All groups share one centre, and each spreads out both ways along 8 directions, with some noise.
In the rows, 128 means zero.
Some rows, each with its group after it:
[ 92 107 144 152 111 141  94 134 126 108 153 103  90  66 105 121] -> Z_106
[144 127 105 145 146 156 150 149 110  59 122 114 145 176 153 118] -> Z_957
[128 125 131 122 116 121 125 130 119 137 121 131 137 140 127 124] -> Z_276
[136 141 111 134 160 128 148 150 129 129 137 120 146 145 146 137] -> Z_806
[114 150 115 122 164 121 180 156 141 148 155  85 162 116 119 129] -> Z_356
[133 139 133  99 122 140 126 119 155 117 113 121 135 121 121 130] -> Z_451
[129 167 126 170 125 101 144  95  80  96 141 180  52 164  70 127] -> Z_806
[147 130 124 116 134 150 114 134 132 121 102 134 114 135 111 138] -> Z_957
[127 138 140 118 123 109 137 124 129 160 122 131 111 119 116 138] -> Z_957
[133 137 113 108 181 158 127 236 114 149 100  48 164 136 145 156] -> Z_957
[ 99 161 150 139 107  87 141 110 150  98 154 121 107 112 187 132] -> Z_451
[110 158 107 122 150 127 136 110 154  69 164 122 193 142 160 101] -> Z_106
[121 132 122 129 139 133 137 129 129 119 139 118 136 123 128 124] -> Z_106
[137 103 157 149  94  99 138 135  98 176 109 143  63 125 148 151] -> Z_356
[109 112 138 121 128 126 142 108 118 136 141 130 103  91 116 114] -> Z_451
[133 135 128 109 154 120 154 134 146 178 128 122 135 109 140 145] -> Z_957
[143 129 121 117 138 126 142 134 131 149 117 131 145 145 141 136] -> Z_451
[119 125 109 171 132 118 167 176 145 174 176  81 173 122 120 138] -> Z_692
[138 135 134 128 175 104 159 150  68 158 104 148  61 146 171 150] -> Z_957
[113 141 135 118 119 134 170 152 128 127 127  79 122 116  95 131] -> Z_957
[125 167 139 131 139 102 144 113 138 114 134 143  82 123 151 144] -> Z_356
[145 137 130 124 134 124 145 115 119 126 108 150  90 141 127 139] -> Z_806
[157  96 132 138 110 131  95 128 172 176 120 142 143 113 172 155] -> Z_356
[128 118 141 145 113 110 108 148 128 162 127 125 115 118 152 147] -> Z_451
[147  66 125 109 150 171 125 154 103 152  92 115 119 111 137 129] -> Z_276
[125 147 127 117 140 119 126 124 116 109 123 134 130 144 146 125] -> Z_276
[130 129 137 139 111 104 171 108 124 139 134 141  99 133 136 132] -> Z_276
[135  95 127 159 105 116 112 122 125 155 143 148 142 133 153 126] -> Z_957
[111  93 122 135 148 170 115 156 158 128 153  78 143  65 127 127] -> Z_806
[147 119 136 128 120 135 127 136 119 142 100 133  92 133 127 147] -> Z_692
[114 129 144 144  99 105  97  86 131  44 139 159 116 142 226 109] -> Z_356
[155 127 154 117 110 110 144 101 168 174 106 154  71  98 158 167] -> Z_106
[125 133 122 112 142 123 134 117 120 138 127 138 142 131 122 120] -> Z_356
[128  85 119 153 144 131  91  98 156 143 168 161 144  85 188 121] -> Z_957
[129 213 122 124 172 121 101 120 155  40 129 143 102 151 182 147] -> Z_356
[ 96 146 146 115  98 109 126 142 116 119 127  97 141 131 120 116] -> Z_806
[117  71 117 100 177 169 157 128 120 141 137 104 140  72 141 106] -> Z_276
[121 131 137 117 164 139 100 152  86 109 106 126  75 117 140 136] -> Z_276
[133 118 129 104 142 156 130 131 125 111 106 116 107 111 120 129] -> Z_692
[ 95 142 153 171 103 111  74 154 118  89 146 113  76 105 158 139] -> Z_692
[128 105 125  96 133 149 130 107 137 149 120 130 144 100  94 114] -> Z_451
[129 112 150 126  95 115 152 134 137 155 118 111 111 114 141 140] -> Z_451
[122 134 143 133 120 120 126 138 134 124 127 118 101 115 154 142] -> Z_692
[129 131 125 120 134 117 130 136 132 174 131 127 150 126 118 135] -> Z_692
[188 101 101 145 159 169 132 151 170 174 113 135 131 128 132 169] -> Z_806
[147 129 123 130 122 121 159 128 147 139 124 130 141 146 158 138] -> Z_106
[120 120 137 128 124 116 139 136 114 161 127 126 113 115 118 133] -> Z_356
[145 115 133 129 111 144 116 107 153 142 118 144 108 109 101 139] -> Z_806
[164 112 119 131 125 137 145 129 142 175 113 140 138 142 115 144] -> Z_692
[117 106 115 130 166 143 128 117  96 141 145 144 117 101  93 110] -> Z_451
[124 125 145 131  96 129 152 147 135 120 115  93 110 124 128 135] -> Z_451
[107 176 156  72 150  97 144  98  89  89  95 147  67 133 160 121] -> Z_692
[114  83 144 157  74 145 105 110 133 122 142 124 102  90  87 115] -> Z_957
[161 125 116 119 130 158 124 112 158  78 107 141 145 156 162 128] -> Z_106
[136 120 147 139 105 124 104 151  96 143  95 134  71 137 114 149] -> Z_276
[108 131 154 108 102 105 130 112 119 133 119 129 110 115 133 122] -> Z_451
[154 166 110  85 182 128 205 111 135 140 109 140 128 149 124 139] -> Z_106
[126 144 132  72 163 152  74  94 143  78 100 151 118 108 163 119] -> Z_692
[141 106 123 138 123 165 133 160 161 126 125  89 141 111 130 144] -> Z_356
[155 141 126 135 163 118 187 127 134 168 125 143  72 123 134 162] -> Z_276
[124 105 118 167 141 130  91 149 115 132 152 133 134 123 158 129] -> Z_106
[141 118 130 121 111 116 112 133 173 190 129 128 169 115 145 147] -> Z_106
[133 152 133 148 109  89 106  99 143 139 144 168 126 143 148 135] -> Z_692
[130 132 129 127 133 172  88 165 139  90 108  94 105 112  95 145] -> Z_276
[147 118 108 119 156 161 160 125 182 127 139 110 161 107 149 136] -> Z_806
[147 144 144 151 101 104 100 133 156 183 122 148  84 116 109 172] -> Z_276
[154 100 122 123 136 170 104 138 168 131 112 120 133 104 139 145] -> Z_276
[143 135 145 143 117 105 120 133 137 154 117 145  82 126 168 159] -> Z_356
[129 144 128 130 129 118 120 153 123 134 123 118 138 145 136 139] -> Z_806
[165 105 121 104 150 155 104 121 162 190 103 151 130 103 118 153] -> Z_451
[139 125 136 103 132 107 110 107 108 189 106 173 103 126 102 136] -> Z_356
[120 111 114 160 137 131 178 127 152 128 173 106 144 105 151 123] -> Z_106
[150 133 123  91 163 149 101 122 145 151 100 147 118 110 111 144] -> Z_106
[143 118 107 145 139 163 161 122 165  97 146 112 143 119 127 128] -> Z_692
[158 140 122 111 163 101 108 125 124 187 107 177 131 153 178 154] -> Z_957
[147 130 123 151 130 143 102 100 160 123 136 163  93 110 107 147] -> Z_806
[130 149 109 140 150 126 132 169 138 136 144 102 174 148 149 139] -> Z_806

New rows. What belongs after each?
[121 142 129 121 140 136 125 109 146  89 134 130 121 116 149 124] -> Z_692
[128 119 129 121 137 128 137 119 134 147 130 134 119 108 129 131] -> Z_451
[100 170 138 130 137  82 121 123 114 155 150 139 113 119 116 133] -> Z_276
[122 116 133 120 123 118 125 117 118 135 128 138 133 126 149 117] -> Z_276
[109 124 131 120 144 120 111 118 143 155 150 130 128  83 132 128] -> Z_276
[119 124 111 134 165 132 127 148 123 155 151 115 153 110 113 125] -> Z_106
[111 123 143 131 114 115 137 129  98 131 127 124  98 121 117 122] -> Z_276
[117 138 127 137 132 138 167 133 112  47 133 103 116 147 157 112] -> Z_356
[ 91 120 148 126 114 136 150 136 151 135 152  76 112  60  89 125] -> Z_957
[131 163 135 107 125 109  98 129 127 136 107 143 128 145 123 138] -> Z_957
[141 130 113 155 121 140 118  93 152  91 148 158 133 136 115 121] -> Z_692
[133 158 139  99 127 126  98 126 130 132  97 141 100 129 100 143] -> Z_957
[132 151 157 106  50  75 114 148 148 184  99 114 177 168 141 144] -> Z_106
[ 74  97 141  93 118  93  85 132  28 145 121 134 174 148 143  70] -> Z_276
[140 139 128 129 130 142 115 194  77 108  85 101 111 178 117 141] -> Z_957
[136 128 130 118 127 122 125 132 135 150 120 132 133 130 141 138] -> Z_451
[158 143 142 114 120 122 117 127 187 154 104 133 118 116 170 170] -> Z_451
[126 176 136 127 116 101  79 122 129  99 119 152 126 163 151 135] -> Z_276
[132 141 122 138 144 131 128 130 153 118 140 123 125 115 149 141] -> Z_451
[136 121 133 129 125 144 104 140 141 137 117 122 110 109 121 144] -> Z_276
[143 105 116 136 132 157 145 163 182 166 138  84 164  97 126 150] -> Z_356
[119 102 138 143 112 130 168 151 107 143 129  95 102 112 114 131] -> Z_356
[150  94 164  79  62 104 116 120 164 231  75 132 147 112 147 151] -> Z_451
[127 128 108 162 146 145 123 156 158 104 160  99 155 119 158 137] -> Z_692
[161 156 134 149 153 147 102 134 186 142 118 143  40  82 136 193] -> Z_276
[125  99 130 149 115 156 120 159 103 128 123 103  97 115  75 130] -> Z_692
[110 171 153 117 121  70 154 120 101 139 121 140  86 142 159 138] -> Z_692
[108 101 161 184  60 101 159 165 162 154 161  70 111  89 179 151] -> Z_451
[ 97 146 136 119 170  95 130 100 140 141 164 142 109  78 181 128] -> Z_957
[111 138 135 126 127 114 115 122 114 108 132 136 119 128 148 120] -> Z_356
[154 103 118 148 122 128 155 149 112 147 119 126 146 165 147 133] -> Z_957
[106 125 155 138 117  88 154 140  88 174 130 124  71 110 126 137] -> Z_957
[145 171 122 127 214 116 114  92 122 121 128 199  37 111 162 158] -> Z_451
[ 89 162 135  98 151 107  97 115 132 110 144 126 143 103 147 114] -> Z_692
[140 137 133 116 109 123 105 113 162 123 115 139 148 138 160 138] -> Z_106
[156 125 123 122 156 143 132 163 106 134  92 124 106 154 152 150] -> Z_692
[150 111 114 114 116 132 140  88 183 127 140 143 205 137 176 116] -> Z_276
[132 126 129 115 142 138 135 123 145 140 125 123 118 103 116 137] -> Z_106
[175 102 118 128 129 157 192 104 163 124 113 137 119 137 147 139] -> Z_356
[145 129 114  97 143 165  89 128 194 141 122 119 174  99 115 140] -> Z_957
[136 122 105 129 149 161 158 105 158  97 148 123 157 121 107 113] -> Z_692
[ 76 146 160 116  65  97 110 147 107 117 129  81 149 125  96 106] -> Z_806
[151 141 153  72  67 146 143 143 164 114  58  87 150 156 108 140] -> Z_451
[116 156 134 162 151 119  81 124 162 109 161 140  80  83 171 157] -> Z_451
[129 121 127 134 122 125 132 138 132 144 132 120 143 130 136 131] -> Z_957
[137 132 127 106 117 147 154 123 192 112 124  97 161 113 155 135] -> Z_806
[118 142 130 135 134 115 195 119 112  90 141 119 103 141 155 118] -> Z_356
[177  92 115 120 193 147  98 128 134 195 105 178 100 107 183 165] -> Z_957
[134 125 110  80 168 153 120 117 150 145 120 129 177 112 113 117] -> Z_692
[ 91  94 132 177 130 109  80 171 111 198 178 106 132  75 122 134] -> Z_106
[117  86 126 166 109 153  48 145 145 118 151 119 152  97 145 123] -> Z_106
[109 120 118 159 146 150 108 136 145 108 168 111 119  83 119 128] -> Z_451
[136 136 138 134 116 115 135 124 119 123 114 141 101 143 140 136] -> Z_276
[136 149 133 129 124 111  94 101 130 136 121 170 109 136 122 136] -> Z_806
[ 99 184 140 127 147  87 143 116 108  98 143 138  84 132 148 128] -> Z_356
[129 152 149  88  96 140 133 116 165  92  97 105 116 119 119 134] -> Z_451
[164 163 123 100 155 112 181 117 131 130  96 152 118 176 167 148] -> Z_451
[151 137 130 115 130 110 122 128 109 164  98 158 121 160 128 141] -> Z_806
[105 206 137  82 156  77 180  95 128 125 136 140 122 136 136 123] -> Z_106
[161  86 127 148  99 176  60 102 182  61 113 152 126 123 190 133] -> Z_106
[131 131 121 171 166 121 126 141 130 138 160 139  88 107 163 153] -> Z_451
[147 145 127 143 123 105 136 118 160 143 138 148 138 143 172 148] -> Z_692
[144 112 119 129 152 155 111 122 172 135 139 130 134  93 141 140] -> Z_806
[113 147 120 149 168 133 113 133 128  90 156 128 102 109 153 133] -> Z_806
[149 117 130 118 118 122 136 121 108 175 105 151 120 145  88 132] -> Z_806
[100 151 138 116 108 101  78 140  86 111 119 130 148 160 124 109] -> Z_276
[126 135 127 134 124 113 127 129 134 151 138 131 134 126 125 134] -> Z_692
[133 141 125  65 172 155  81  97 109  82  85 165 111 132 130 113] -> Z_692
[145 123 109 112 207 163 108 145 135 120 119 133 112 106 180 146] -> Z_957
[141 167  96  88 220 147 203  96 140 102 137 143 124 125 125 123] -> Z_106
[145 118 119 128 149 136 113 113 141 124 131 151 131 123 158 132] -> Z_957
[107 141 144 134 108 102 109 128 108 137 131 132 106 123 116 127] -> Z_276
[153  98 128 145 122 115  79  79 138 159 131 203 115 124 163 132] -> Z_957
[115 112 139 127 117 150 104 148  99 121 112 110  96 111  80 124] -> Z_451
[135  90 123 111 139 175 162 158  77 138  93  99  96 122  40 119] -> Z_692
[138  68 110 139 175 176 180 159 157 160 149  78 138  66 150 139] -> Z_957
[148 121 101  93 163 160 101 105 153 136 124 150 178 124 109 118] -> Z_692
